There are 3 ways to turn a row about zero (a turn may also mirror it). The second row of each pair is the first, turned, with some noise. The first 30 pairs use one turn. New pairs use 3 turns, one after the other, and a turn may come again.
Some pairs, each with its turns in order after it:
[-3.70 -1.78 -0.87 +2.32 +3.45 -0.74 -1.02 -3.54 +1.71]
[+0.66 +0.05 -0.59 -0.08 -2.99 -3.58 -4.93 -1.30 -0.82] => (1)

[-2.53 +2.38 -1.88 +0.51 -1.40 +3.94 +0.70 +0.25 +0.20]
[-0.46 -1.21 -0.36 -1.51 +3.84 +2.43 -2.92 -2.13 -0.41] => (1)

[-0.49 +2.34 -2.48 -0.53 +0.34 -2.42 +0.45 +0.48 -3.70]
[-1.55 +0.92 +1.22 +1.80 -0.55 +1.56 +1.55 +1.15 -4.54] => (2)

[+0.49 +1.19 +0.01 -0.48 +2.33 -1.11 -2.31 +3.13 -1.02]
[-0.11 +3.83 -0.28 +0.74 +1.79 +1.12 +1.04 +1.88 -0.33] => (2)

[-1.80 +2.22 +1.81 +0.92 +3.53 +3.89 +3.64 +3.05 -0.25]
[-1.51 +2.46 -0.02 +2.66 -3.90 -2.50 -0.06 -3.39 -4.49] => (0)

[-1.21 +0.89 -1.36 -0.20 -0.23 -1.47 +0.82 -3.14 -1.45]
[+0.12 +0.56 +1.43 -0.42 -1.34 +0.27 -0.74 -1.27 -3.24] => (1)

[-1.64 -1.91 -0.93 +0.20 +1.34 -1.75 -2.41 +2.99 -1.92]
[-1.99 +1.47 +0.04 -1.44 -1.13 -0.42 -1.74 +4.25 +1.33] => (1)

[-2.76 +3.77 -0.11 -0.62 +0.67 -0.14 +0.66 -1.18 +1.69]
[+0.59 -1.29 +0.38 +2.09 +2.37 -0.15 -2.65 -0.37 -3.14] => (1)

[-1.74 -2.41 +2.75 -3.94 +1.97 -2.38 -0.74 +3.15 +1.51]
[-1.98 +0.06 +3.48 +0.01 -2.25 +5.53 -0.13 +0.84 -1.22] => (0)

[+1.08 -3.61 -1.69 +1.11 +3.49 -2.12 -0.44 +0.15 +3.39]
[+1.11 +2.56 +1.78 -3.42 -2.09 +0.42 -2.23 +3.52 -0.40] => (0)

[+3.22 -2.34 +0.60 +0.96 -0.28 +0.61 +0.94 +0.37 +1.86]
[-1.89 +1.99 -0.15 -2.62 -0.35 -1.26 +1.35 +1.44 +0.44] => (0)

[-2.99 +0.91 +3.15 -2.46 +0.71 -1.56 +1.42 -1.99 +2.26]
[+0.92 -3.18 +0.79 +0.16 +4.30 -2.53 -0.68 +0.23 -0.57] => (2)

[+3.92 -1.89 +1.41 -3.34 +2.03 -0.15 -0.02 -0.78 +0.11]
[+1.64 -1.03 -1.64 -2.23 +0.71 +1.82 -1.81 +4.39 +0.46] => (2)

[-2.57 -1.89 +2.79 -3.87 -3.78 +2.78 +1.27 +2.09 -0.47]
[-2.65 -3.45 +1.39 +3.05 +1.63 +1.14 -1.83 +0.23 +4.21] => (2)

[+0.35 +2.13 +3.02 +2.79 -0.01 +3.09 -2.77 -0.48 -3.44]
[+2.75 +3.22 +3.14 +2.06 -1.42 +1.03 -3.21 -2.19 -0.19] => (2)

[+2.23 +0.14 -0.82 -2.32 +0.72 +3.89 +0.25 -3.30 +0.11]
[+0.23 -1.50 +2.52 -1.65 +1.10 -1.53 +1.79 -4.21 +0.67] => (1)

[-0.11 +1.37 +0.57 +0.96 -0.28 -1.14 +0.40 -0.94 +0.80]
[+0.81 -0.41 +1.25 -1.04 +0.21 -1.03 +0.37 -0.66 -1.21] => (2)

[-2.36 -0.65 -2.59 -1.49 -3.12 +0.47 +1.79 -1.32 -1.19]
[-1.63 -1.67 -0.22 -2.60 -0.80 +3.29 -0.26 -1.60 -2.76] => (1)

[+0.09 -0.11 +2.81 -2.97 +0.61 +2.82 +0.96 -0.08 -0.28]
[-1.64 +0.85 -1.13 +0.52 -0.82 +2.15 +2.78 -1.97 -2.01] => (0)

[+3.18 +0.48 +2.41 -2.41 -2.60 +1.64 +1.62 -3.35 +1.66]
[-2.60 +1.46 -3.42 -2.65 +1.41 +1.73 +2.85 -2.02 +2.28] => (0)

[+3.77 +1.88 +0.71 -1.24 -2.51 -3.49 -0.01 +1.92 +1.51]
[-4.95 -1.57 +0.08 -1.21 +0.79 +0.48 -1.96 +0.54 +2.73] => (0)

[-1.01 -2.90 -3.82 -1.91 +1.67 -0.77 +3.96 -3.62 -0.38]
[-3.84 -0.98 +1.41 -0.45 -4.20 -0.03 -0.71 -4.16 -1.56] => (1)

[-3.15 -2.28 -0.98 +2.13 +2.17 +3.40 +1.30 +3.43 -2.07]
[-2.05 -0.14 -0.27 -1.49 -0.18 +1.72 -4.57 +0.49 +4.54] => (1)

[-0.21 -2.45 -3.28 -0.27 +0.12 +3.26 -1.22 +3.33 +2.93]
[-1.89 +1.42 -3.95 -0.11 -0.21 +1.69 +2.28 -1.26 +4.64] => (2)

[+2.83 -0.18 +2.77 +1.98 +1.32 -1.89 -3.04 -3.07 +2.16]
[+2.63 +1.73 -0.31 -4.77 +0.95 -1.85 -2.98 -0.19 -0.91] => (2)

[-0.78 +1.30 +2.46 -0.43 -1.04 +0.30 +1.92 -2.23 +0.69]
[-0.44 +1.97 -1.56 +1.13 +0.03 +0.98 +1.40 -2.63 +2.19] => (0)

[-0.68 +1.80 -3.04 +1.11 -3.63 +2.48 -1.42 -0.09 -1.56]
[+2.05 -3.47 +0.10 -0.31 +2.91 -2.96 +0.69 -2.33 +0.13] => (0)

[-0.26 +3.73 -2.87 -3.68 -0.72 -2.31 -1.03 +3.37 -2.46]
[-3.98 +0.54 +2.58 +0.00 +3.34 +1.26 +1.21 +3.73 -3.18] => (1)

[-1.87 +0.36 +2.09 +0.28 -1.06 -0.96 +2.72 +0.40 +1.54]
[-0.39 -2.17 +2.35 +0.04 +1.40 -2.51 +1.13 +0.26 +1.05] => (2)

[+1.09 -3.90 +1.89 +2.06 -3.93 +0.67 +1.04 -1.91 -2.81]
[-0.05 +1.57 +0.92 +0.66 +3.84 -1.85 +5.15 +1.63 +2.25] => (0)

New pairs. What belongs after each?
[+3.20 -0.03 -2.38 +2.35 -3.80 +1.36 +0.51 -2.55 -3.42]
[-0.55 -1.54 +0.32 +3.08 -4.39 -1.31 -0.61 -4.41 +1.95] => (2) (0) (1)

[-0.31 +1.22 -2.57 +2.70 +0.84 -3.67 +2.14 +0.07 -2.98]
[+2.52 +2.80 +1.12 +1.32 -3.70 -2.47 -1.47 +1.47 +1.69] => (2) (0) (0)

[+0.59 -1.20 +2.50 +2.44 -2.74 -0.92 -3.88 +2.06 +0.16]
[+0.85 -3.32 +0.80 +2.85 -0.29 +1.19 +3.30 +0.31 +3.25] => (1) (2) (2)

[-3.39 -0.49 +3.79 -0.13 +3.09 -2.78 +0.14 -0.29 -0.83]
[-0.91 +1.00 +2.72 +2.79 +2.81 +2.90 +0.66 +2.81 -1.44] => (2) (2) (1)

[-1.11 -0.34 +1.59 -0.06 -0.09 -0.36 +1.08 +3.44 +0.33]
[-2.05 -0.35 -0.91 -0.49 +1.08 -2.22 -1.29 -0.08 -1.40] => (1) (1) (1)

[-3.43 -3.30 +2.67 +0.73 -1.08 -0.42 +1.95 -0.07 +2.04]
[-0.42 -3.22 -1.73 -2.95 +1.44 +0.46 -1.77 -1.40 -3.27] => (1) (2) (1)

[-1.01 +2.98 -0.02 +0.26 -2.07 -3.82 +3.68 +0.54 +1.61]
[-2.17 -0.30 -0.71 -5.47 +2.56 -0.34 +1.47 -0.30 +2.02] => (0) (0) (0)

[-2.24 +1.68 -1.80 -1.99 +1.91 -0.89 +0.59 -2.47 +2.58]
[-2.56 +3.37 +1.52 +0.68 +0.34 +0.40 -1.34 -1.25 -2.81] => (1) (2) (2)

[+3.95 -0.42 -2.51 -2.01 -1.72 +0.81 +0.89 -3.87 -2.36]
[-1.09 +4.35 +0.78 +2.69 -1.36 +3.67 -2.50 +0.59 -1.71] => (0) (0) (2)

[-1.29 +2.26 -3.06 +0.51 -2.62 +0.51 -1.04 -3.67 -1.23]
[-2.35 +3.38 -2.28 -1.26 -0.36 -2.91 -1.46 +2.27 -2.15] => (2) (0) (0)

[-1.44 -3.87 +0.37 +0.15 -3.66 -1.41 -3.43 -2.75 +3.11]
[+1.28 -0.99 -3.30 -2.43 +1.07 +1.28 +1.86 +3.34 +4.96] => (0) (2) (2)

[-1.67 -2.47 -1.66 -0.30 +0.56 +2.38 -3.17 -3.96 -1.89]
[+1.08 -2.15 +2.12 +4.09 +0.52 +1.29 -3.40 -0.48 -2.72] => (0) (0) (0)

[-2.66 +0.51 +2.35 -1.56 +3.24 -3.36 +1.44 +2.18 -0.21]
[-0.01 -1.81 +1.53 +0.25 -3.46 -3.61 -1.66 -2.48 +2.19] => (2) (1) (0)

[+1.85 -1.00 -3.71 +1.92 -2.29 -2.43 +2.03 +1.73 +1.02]
[+1.47 +3.88 +2.06 -0.75 -1.83 -3.16 +0.88 -1.22 -0.98] => (1) (0) (1)

[+2.89 -0.59 -2.21 +2.90 +2.96 +0.81 -0.38 +0.58 +1.84]
[+0.68 +0.34 -2.07 -1.93 +2.05 -4.54 +1.38 -0.46 -1.57] => (1) (0) (1)

[-1.11 +1.01 -2.17 +2.76 -3.75 -3.79 +1.43 -2.90 +3.17]
[-1.87 +2.96 -0.18 -3.10 -3.52 -0.28 -2.50 +4.31 +2.39] => (2) (2) (1)

[-2.31 +2.27 +1.40 +3.91 +3.44 +2.10 +1.49 +0.64 -2.38]
[-2.61 +3.03 +1.35 +4.32 -0.55 -2.88 +2.34 +1.25 -0.84] => (1) (1) (1)

[-2.35 +0.08 -2.12 +3.15 -0.68 -3.41 -0.72 +0.19 +3.59]
[+0.20 -0.76 +1.77 -1.45 -1.45 +1.05 +0.65 +6.23 -0.28] => (1) (0) (0)

[+0.05 -0.81 -1.59 +3.06 +0.10 -0.72 +2.65 -3.36 +2.02]
[+0.23 -1.56 +0.79 -1.34 -0.73 +5.15 +0.25 -0.99 -0.30] => (2) (1) (1)

[-2.70 +2.78 -2.94 -1.15 -3.14 -2.17 +3.25 -3.10 +3.52]
[+3.13 -4.17 +0.56 +1.16 +3.32 -4.41 +1.87 +0.62 +3.17] => (1) (2) (0)

[-1.87 +1.42 +3.80 -2.64 -1.78 -1.57 -0.14 -1.93 +2.91]
[+0.22 -1.15 -0.37 -1.47 -3.14 -3.55 +2.31 -3.64 -0.18] => (0) (2) (1)

[+1.38 +0.91 +0.04 +0.12 +0.11 -0.75 -1.30 -2.49 -0.59]
[-0.99 +0.34 -1.27 -0.48 +0.48 -0.09 -2.67 -0.57 +0.47] => (1) (0) (1)

[-0.19 -0.12 -3.63 +3.79 +0.49 +1.77 +2.21 +2.81 +1.44]
[-0.39 -0.52 -4.36 -1.54 +1.11 -1.61 -2.24 -0.34 +3.47] => (0) (0) (1)

[+1.04 -2.40 +3.63 +3.97 +0.73 -2.89 +0.95 -1.44 -0.79]
[+3.86 -1.90 -1.50 -0.93 -1.38 -1.84 -0.68 +2.00 -4.31] => (0) (0) (1)

[-3.46 +1.70 +0.93 +0.12 -0.40 +0.19 +0.83 -1.87 +1.67]
[-2.72 -1.94 +0.33 -0.92 -0.72 -2.47 -1.53 -1.61 -1.04] => (2) (0) (0)

[-1.80 +0.89 -1.32 +1.60 +0.92 +1.35 +2.17 -3.46 -3.82]
[-1.91 +3.69 +2.23 -0.01 -2.58 -0.50 -3.77 +1.60 -0.35] => (2) (0) (0)

[-3.40 +3.04 -0.33 -3.06 +1.79 +3.71 -0.22 +3.28 -0.98]
[-3.45 +2.97 -0.64 +4.95 -0.68 +0.22 +0.02 -2.21 +2.75] => (0) (0) (1)

[-2.14 +2.06 +0.57 +0.31 +1.58 +2.42 +0.40 +0.89 +2.76]
[-2.12 +0.86 +1.87 -1.16 -0.23 +2.28 +0.57 +2.19 +2.34] => (1) (0) (2)

[+2.18 -3.68 +3.67 -3.77 -3.68 -2.05 -3.92 +0.71 +0.71]
[+3.08 +1.15 -3.90 -0.34 -4.69 -1.92 -4.79 -0.60 -2.74] => (2) (2) (0)

[+0.85 -1.48 -2.88 +2.14 +2.40 +2.99 -2.94 +2.34 +3.43]
[-1.46 -2.00 +2.78 -1.17 -3.64 +1.52 +1.42 -4.70 +1.55] => (2) (2) (1)

[-1.49 -1.27 -2.30 +0.68 +0.96 -1.57 +2.54 +3.79 -1.48]
[+3.17 -2.46 -0.50 -1.27 -0.72 -3.50 +0.89 -1.45 -1.63] => (2) (1) (0)

[+2.06 +0.80 -2.36 +0.41 +1.60 +0.96 +3.31 -0.71 -3.88]
[-0.76 -2.99 +0.59 +0.20 +3.09 +0.31 -0.37 -4.44 +1.05] => (2) (1) (1)

[+1.64 +3.81 -0.22 -1.55 +0.06 -2.54 -3.26 -1.89 +0.50]
[-0.73 +2.80 +4.91 +0.84 -0.51 +0.17 +0.67 +2.36 +0.79] => (1) (2) (2)

[-3.73 -2.81 -3.48 -2.17 +3.50 +3.67 -1.40 +1.49 +0.57]
[+3.04 -1.07 +1.63 -1.14 -0.45 +3.32 -2.41 +0.56 +5.82] => (1) (0) (2)

[+2.07 +0.33 -1.53 +3.20 +1.78 -3.35 +2.02 +3.69 +2.57]
[+1.85 -4.43 +2.55 -0.15 -0.57 -2.32 -0.51 -0.47 -4.11] => (1) (2) (2)

